The same things were measured in two ways. Each way mixes the same 11 hidden numbers, adds some noise and spreads widely along 7 directions of its own, which tell nothing about the thing.
(in the rows, 128 means zero)
Some things both ways: the first way, then the second way.
[142 136 138 131 116 121 159 163 126 139 105 100 116 117 117 117  98 110
 129 118 131 141 127 113 166]
[158  83 119  74 133 154 138  86 109 126 150 151 142 148  80 117 127 109
 141 105 135 158 169]

[ 89  88 127 108 145 133 133 132 136 101 145 133 130 142 125 157 190 129
 134 132 148 141 108 144 156]
[107 142 142 157  73  83 106 126 164 118  98  94 117  85 127 167 147 113
 135 129  81  87 105]

[101 149 125 115 101 123 158 121  95 111  85 138 155 104 144 140 114 172
 193 118 127 156 161 133 125]
[107 122 122 121  97 168 127 111  84 138 161 145 128  95 133 118 130  84
 147 123 157 122 109]

[123 130  99 113 185 161  97  98 113  99 124 162 103 123 124 130 140 157
 165 121 131 116  99 156 107]
[122 128 142 186  67 157 122  61  70 109 148  88 109 145  84 140 184  43
 162 132 113  93  79]

[138 135 142 111 105 132 151 125 140 130 125 110 144  94 159 165  84 139
 103 115 133 152 125 120 162]
[129 116 115 105  71 144  93  48  51 196 158  91 134  74 166 117 130  94
 184 159  81 124  96]

[114 167 107 133 142 145 140 141 138 131 101 129 154 136 158 100 113 127
 114 107 126 142 125 146 115]
[119 118 112 124 122 125 133 149 171  71 130 128 133  63 120 137 123  87
 143 125 122 153 145]

[118 100  70 100 133 179 148 118 116  85 153 150  98 151 168 140 144 166
 224 150 128 154 116 142 178]
[124 114 136 130 121 147 137  97 110 120 187 146 106 179  48 101 158  75
 151 104 132  98  99]

[108 132  73 106 151 132 102 115 161 137 156 148 154 140 160 141 175 119
  98 126 136 105  85 160 114]
[122 120 137 161 133  74 134 181 211  60  95 130 157 113 150 136 124 106
 116 150 111 119  99]

[144 107 148  95 110 117 155 155 114 138  84 105 154 109 105 166 124 129
  82 128 139 133 139 125 130]
[127 150 132 163  85 150 110  85 118 110 127 117 153 150  86 135 169  94
 137  88 167 148 159]

[120 104 143  81 121 160 104  84 160  97 123 163 129 129 106 164 161 143
 121 130 139 149  87 116 139]
[162  80 169 148 116 154 117 115 171  97 160 114  59 153  44 142 119  78
 110 137  68  86 106]

[161  91 132 105 136 153 116  73 100  66 129 152  54 127  94 161 146 136
 191 111 105 160 110 113 126]
[113  97 152  98 104 151 132 121 142 119 182 114 106 162 107 120 140 107
 163 153 121 104 101]

[116 133 124 135 151 133 111 149 127 154 132 118 170  97 116  89 137 109
  90 139 155  71  91 131 152]
[158 119 150 137 147 138 142 141 203  90 146 145 118 101 111 148 113 132
  97 119 121 142 154]

[136  98 171 155 179 126  90  77  83  74 145 137  68 129  90 124 141 112
 197 112 111 128 145 132 110]
[171  67 164 139 145 117 118 127 143 121 147 132 132 182 139 148 123 119
 107 120 129 152 186]

[124  97  63 114 163 174 110  93 137  77 169 163  96 192 165 189 126 173
 182 149 126 140 118 178 100]
[112 126 148 125 110 151 132  85  39 127 136 144 164 105 153 141 152  69
 157  89 177 152 144]

[146  80 108  69 155 186 121  94 113  67 146 164 109 136 147 198 170 161
 148 143 118 144  94 152  93]
[170  63 124 103 123 191 128  57  56 152 161 129 108 122 116 156 103  89
 126 107 107 188 214]

[168 111 115 144 140 141 127 125  96 111 149  98  69 115 117 112  94  94
 177 104  92 139 122 109 139]
[126  92 131  64 146 122 191 121 177 128 168 147  94 198 102 151  99 143
 110 179  45 101  98]

[131 108  75 116 152 181 123 107  95 100 175 142 104 172 178 157 117 132
 142 129 135 122 104 175  76]
[112 149 139 152 123 123 153 165 179  72 160 123 159 110 123 124 137 109
 118 126 156 141 154]

[ 62 186  65 141 127 150 113 130 167 146  81 140 226 135 165  91  85 182
 162 127 148 127 153 160 130]
[ 99 135 156 144 155 146 165 158 148  73 129 181 116 124 111 148 116  73
 105  97 148 133 116]

[132 134 171  80  54 107 159 111 161 158 104 123 151 127 162 148 114 126
  94 132 180 150 135 119 180]
[101 134 110  96  94 109 164 121  70 186 122 145 127 118 168 116 136 118
 144 150  84  78  89]

[133 116 196 118 133 144 117 114 135 127 144 117 130 116 111 140 105 103
  75 127 166 113  97 108 160]
[159  98 136  58 138 128 141 147 189 154 160 164  82  88 108 124  82 139
 103 156  66 101 130]

[ 88 143  45 197 168 132 119 139 115 157 169 108  95 152 152  45  99 101
 183 117 124 106 122 171 146]
[120  94 107  82  79 190 103  79 111 121 171 152  71  17 106 157 150  92
 157 150 114  90  64]

[148  80 169  77  97 136 141 120  77  79 145 155 145 100  97 216 183 130
 101 142 122 120  93 114  86]
[121 145 157 123  90 136 135 131  69 158 105  99 201  98 206 119  96 100
 168 100 204 165 160]

[119 129  96 136 105 132 169 147 125 133 143 109 129 133 168 119 110 117
 137 120 116 154 136 140 145]
[152 123 147 196 110  98 100 116 224  80 175  61 122  81  94 144 133 131
 130 137  70 124 129]

[147  91 161 144 141 116 150 141  88 108 175 111  73 130 126 146 142  79
 118 125 115 127 115 142 106]
[116 127 127 133  77  85 126 105 115 148 144  84 144 112 139 132 149 115
 163 145  91  88  99]

[137 160 143 100  38 133 150 140 194 169  94 118 184 113 165 119  82 114
  87 138 119 158 131 109 135]
[145  93 154 163 146 123 190  89  85 113 138 116 125 208  95 165  98  79
 100 111  74 130 140]

[ 97 129 104 142 131 179 138 119 164 123 140 142 149 158 178  98  97 147
 140 154 128 152 136 157 149]
[ 79 142 137 118 149  91 170 172 139 109 136 155 166 157 130 110 107 101
 149  72 172 146 146]

[106 153 102 133 107 160 145 125 117 146 114 115 133 159 160  79  88 111
 147 112 147 146 126 140 123]
[152 109 129 132  89 162 154  84 113 121 143  93  93  84 107 171 128 103
 132 136  82 131 158]

[127  79 111 140 177 152 107 101 125  98 188 154 101 147 119 133 171 114
 103 144 119 109  86 161 112]
[138  90 150 152  89 151  58  92 103 125 172 105 109 100 100 102 159  66
 196  95 160 123 114]

[178 117 148  95 118 138 122 100 133 143 117 117  93 140 145 170  67 126
 109 137 125 142 146 134 107]
[129 128  96  91 112 159 147 101 117 121 169 179 144  83 128 156 146 113
 104 135 160 144 149]

[103 107  74  77 117 174 147  89 134  92 128 155 129 131 159 146 166 165
 167 114 141 174  96 127 183]
[142  88 137 131 127 125 150 117 155 133 108  85 114 189 120 132  83 139
 120 147  38 143 157]

[133 145 142 134 133 144 122  82 156 116  91 168 104 163 105 124  73 170
 124 135 152 144 131 142 148]
[143 105 143  45 151 154 137 132 155 137 165 159 125  65 128  96 105 147
 171 100 148 153 154]

Other things, the second way, with their names:
<199>: [113 135 150 153 121 134 172 124 115 110 111 142 142 164 144 182 131 120
  85 114 127 134 161]
<376>: [118 123 119 107 120 175 158 131 154 101 126 152 122  71 135 161  99 130
 104 126 132 148 146]
<114>: [128 123 100 127  52 144 135  33  47 192  57  83 133 152 153 187 102 109
 145 133  73 131 114]
<364>: [121 103 135 149 101 162 109 109 154 117 159 113  80 197  35  96 135  87
 147 115 101 103 113]
<291>: [106 136 107 137  98 121 130 118 123 105 151 109 174  51 150 131 128 102
 159 117 155 145 120]
<463>: [143 117 129  92 132 110 183 151 159 107 101 144 158 121 155 160 110 143
 101 137 125 141 165]
<95>: [104 155 130 159  75 139 119 127 133 102 148 116 137  73 127 144 165  97
 130 131 154 108 118]
<473>: [125 101 125  99 146 140 139 150 109 130 120 173 171 159 144  94 104 110
 133  91 187 168 170]
<304>: [ 96 147 118 115  91 104 113 108  79 155 128 130 171  73 205 113 171 114
 185 133 148 130 109]
<109>: [123 144 143 159 133 113 152 151 158  72 148 149 150  94  98 141 146 101
 109  84 165 131 155]
<373>: [141 123 146 190 111 137 128 130 162  88 134  99 150 176  89 122 124 102
 102 118 135 135 148]
<262>: [ 84 150 118 171 133 136 208 138 114 105 111 150  98 147 109 151 122  99
  80 126  53 100 117]
<132>: [ 95 139 126 120  99 110 156 108  89 140 121  96 161 131 163 132 122  98
 172 128 110 140 129]
<230>: [146 147 141 127 118 130 158 120 179 113 170  83 146  64 115 109  98 136
 133 161  72 116 101]
<196>: [103 109 115 107  85 120 122 110  80 165 104  91 163 151 163 101 114 110
 172 140 106 133 125]
<429>: [104 125 100  48 112 114 169 133 117 180 122 164 114  84 176 137  94 131
 159 146  96 106  93]
<300>: [144  93 134 101 118  89 103 148 201 147 139 112 136 160 135  91  98 137
 142 179  76  98  80]
<290>: [149 118 154 209 110 136  96 110 149  95 167  74 153 114 111 118 125  96
 152  92 162 155 144]
<128>: [101 135 123 147  95 159 172  84  87 119 134 131  94 121  85 163 139  89
  98 141  55  79  86]
<121>: [100 127 123 115  95 144 124 115 149 115 149 118 105  89 115 125 140 110
 156 150  88 105  89]
<177>: [128 116 135 109 147  73 181 157 185 119 107 103 147 129 136 130  73 156
 120 134  47 128 147]
<86>: [107 158 145 165 100  98 132 131 157  91 153 108 168 108 146 153 160 103
 152 116 172 132 122]
<320>: [176  87 163 130 141 129 147 112 135 123 180  88 169 134 139 112  92 129
 126 143 115 143 145]
<467>: [105 144 134 133  84  66 139 104 102 161 123  69 168  98 204 133 147 136
 190 148  84 112 104]
<55>: [ 87 180 104 140  93 119 136 175 179  98 120 157 181  74 128 122 126 122
 105 111 196 117 115]
<138>: [125 152 133 166  78 130 121 122 178 102 146  88 122  59 109 157 141 121
 111 140  96 112 136]
<472>: [119 125 141 145 128 117 149 109 134 120 174 120 138 153  97 132 113 102
 110 129  89 118 116]
<8>: [143 148 158 157  78  84 137  88 126 115 117  48 173 127 140 139 159 100
 196 125 127 122 110]
<419>: [ 79 181 123 150  94 106 162 136 138  93 110 141 183 199  86 107 163  82
 118 137 144  81  59]
<175>: [158  89 149 136 139 111 130 107 160  99 187  79 151 132 113 115 126 126
 146 136  88 158 169]
<66>: [ 96 167 143 142  93 100 159 139 156 115 117 109 137  72 161 179 127 125
 128 132 113 107 112]
<351>: [138 123 139 179 119 107 119 128 164 110 121  91 151  96 148 161  87 119
 110 113 103 167 176]
<457>: [164 155 151 213 117 131 182  97 167  60  95  95 126 109  74 191 140 113
  70 112  74 120 146]
<301>: [ 99 159 133 153  93 129 163 104  87 112 124 122 166 108 136 159 144  93
 114 124 130 119 119]
<63>: [129 136 156 151 117 154 144  95  93 124 147 113 148  68 166 131 136 119
 151 114 134 138 117]
<239>: [106 150 123 171  83 133 143 116 128 109 132 126 110  95 116 165 148  86
 118 134 115  88  84]
<484>: [133 149 137 201 109  80 162 155 187  82 104  71 167 144 126 134 117 117
 106 139  91 123 134]
<186>: [132 144 148 197  95  76 170 112 133 103 107  57 159 120 161 200 118 108
 125 121  95 135 149]
<123>: [ 67 128  84  70  75 208 176 100   4 153 107 195 106  66 137 170 115  55
 118 119 148 111 107]

Some of these things the first way, each followed by its name:
[140 131 167 149 161 117 124  95 102 131  86 127  99 105  73 113  84 130
 111 106  95 159 163 111 135] : <114>
[154 116 156 113 118 136 143 135 105 106 129 133 119 120 122 135 143 101
 132 129  99 141 126 115  92] : <186>
[127  73  87  72 116 148 127 115 124 110 148 138 136 145 145 190 179 140
 146 150 142 117 102 156 107] : <199>
[175 114 112 122 119 135 170 176  66 112 187 118 114 107 146 185 117  99
  70 125 120  93  71 142  81] : <230>
[111 142  81 140 125 125 144 121 148 150 138 104 135 159 185 109  88 134
 145 121 163 132 149 159 177] : <304>
[176 134 198  79  72 108 160 122 151 138  77 109 115  82 100 163  84 125
  97 112 137 173 134  60 219] : <419>
[140 161 155 102  77 140 154 107 176 125  78 140 121 112 154 133  73 154
 137 110 132 186 130 113 162] : <175>
[130 107 150 107 147 141 144 130  75  80 131 146 107 111 112 154 167 132
 161 124 122 135 115 125 122] : <123>
[139  98  83 133 167 136 154 158  72  89 170 118 103 108 127 125 180 110
 157 110 125 108  82 132 168] : <121>
[121 134 105 140 100 141 146 138 140 155 148  94 125 154 176 120  59 109
 124 126 142 141 134 145 138] : <301>
[131 117 127 102 135 170 139  85 165  90 146 176  90 163 153 155 131 154
 119 138 139 167  93 142 163] : <177>
[149  94 122 141  93 114 179 154  54 110 168  81  93 150 144 145 124  74
 158 105 119 145 149 122 121] : <95>
[134 100  82  99 159 166 109  86 117 106 142 167 105 142 127 150 147 154
 131 139 127 119  93 155 117] : <376>
[127 159 119 154 154 134 136 124 113 143 116 139 153 145 167 100  88 131
  75 121 149 104 136 182  78] : <262>
[100 126 157 105 142 140 147 132  87  90  97 139 127  93 115 148 149 161
 176 113 148 148 125 127 155] : <138>
[140 124 134 115 145 145 156 140  90  68 116 137 114 103 129 148 141 146
 170 111 107 153 123 119 136] : <132>
[161 131 123 105  66 123 168 137 159 158 130 124 139 137 176 155  90 112
  56 139 105 155 128 142  99] : <291>
[113 131 106 144 110 145 140 112 122 140 136 143 147 124 154 103 103 134
 123 138 111 135 135 151 112] : <290>
[114 144 129 112  88 116 137 146 132 164 111 103 149 127 135 107 122  98
 130 118 159 122 118 124 137] : <463>
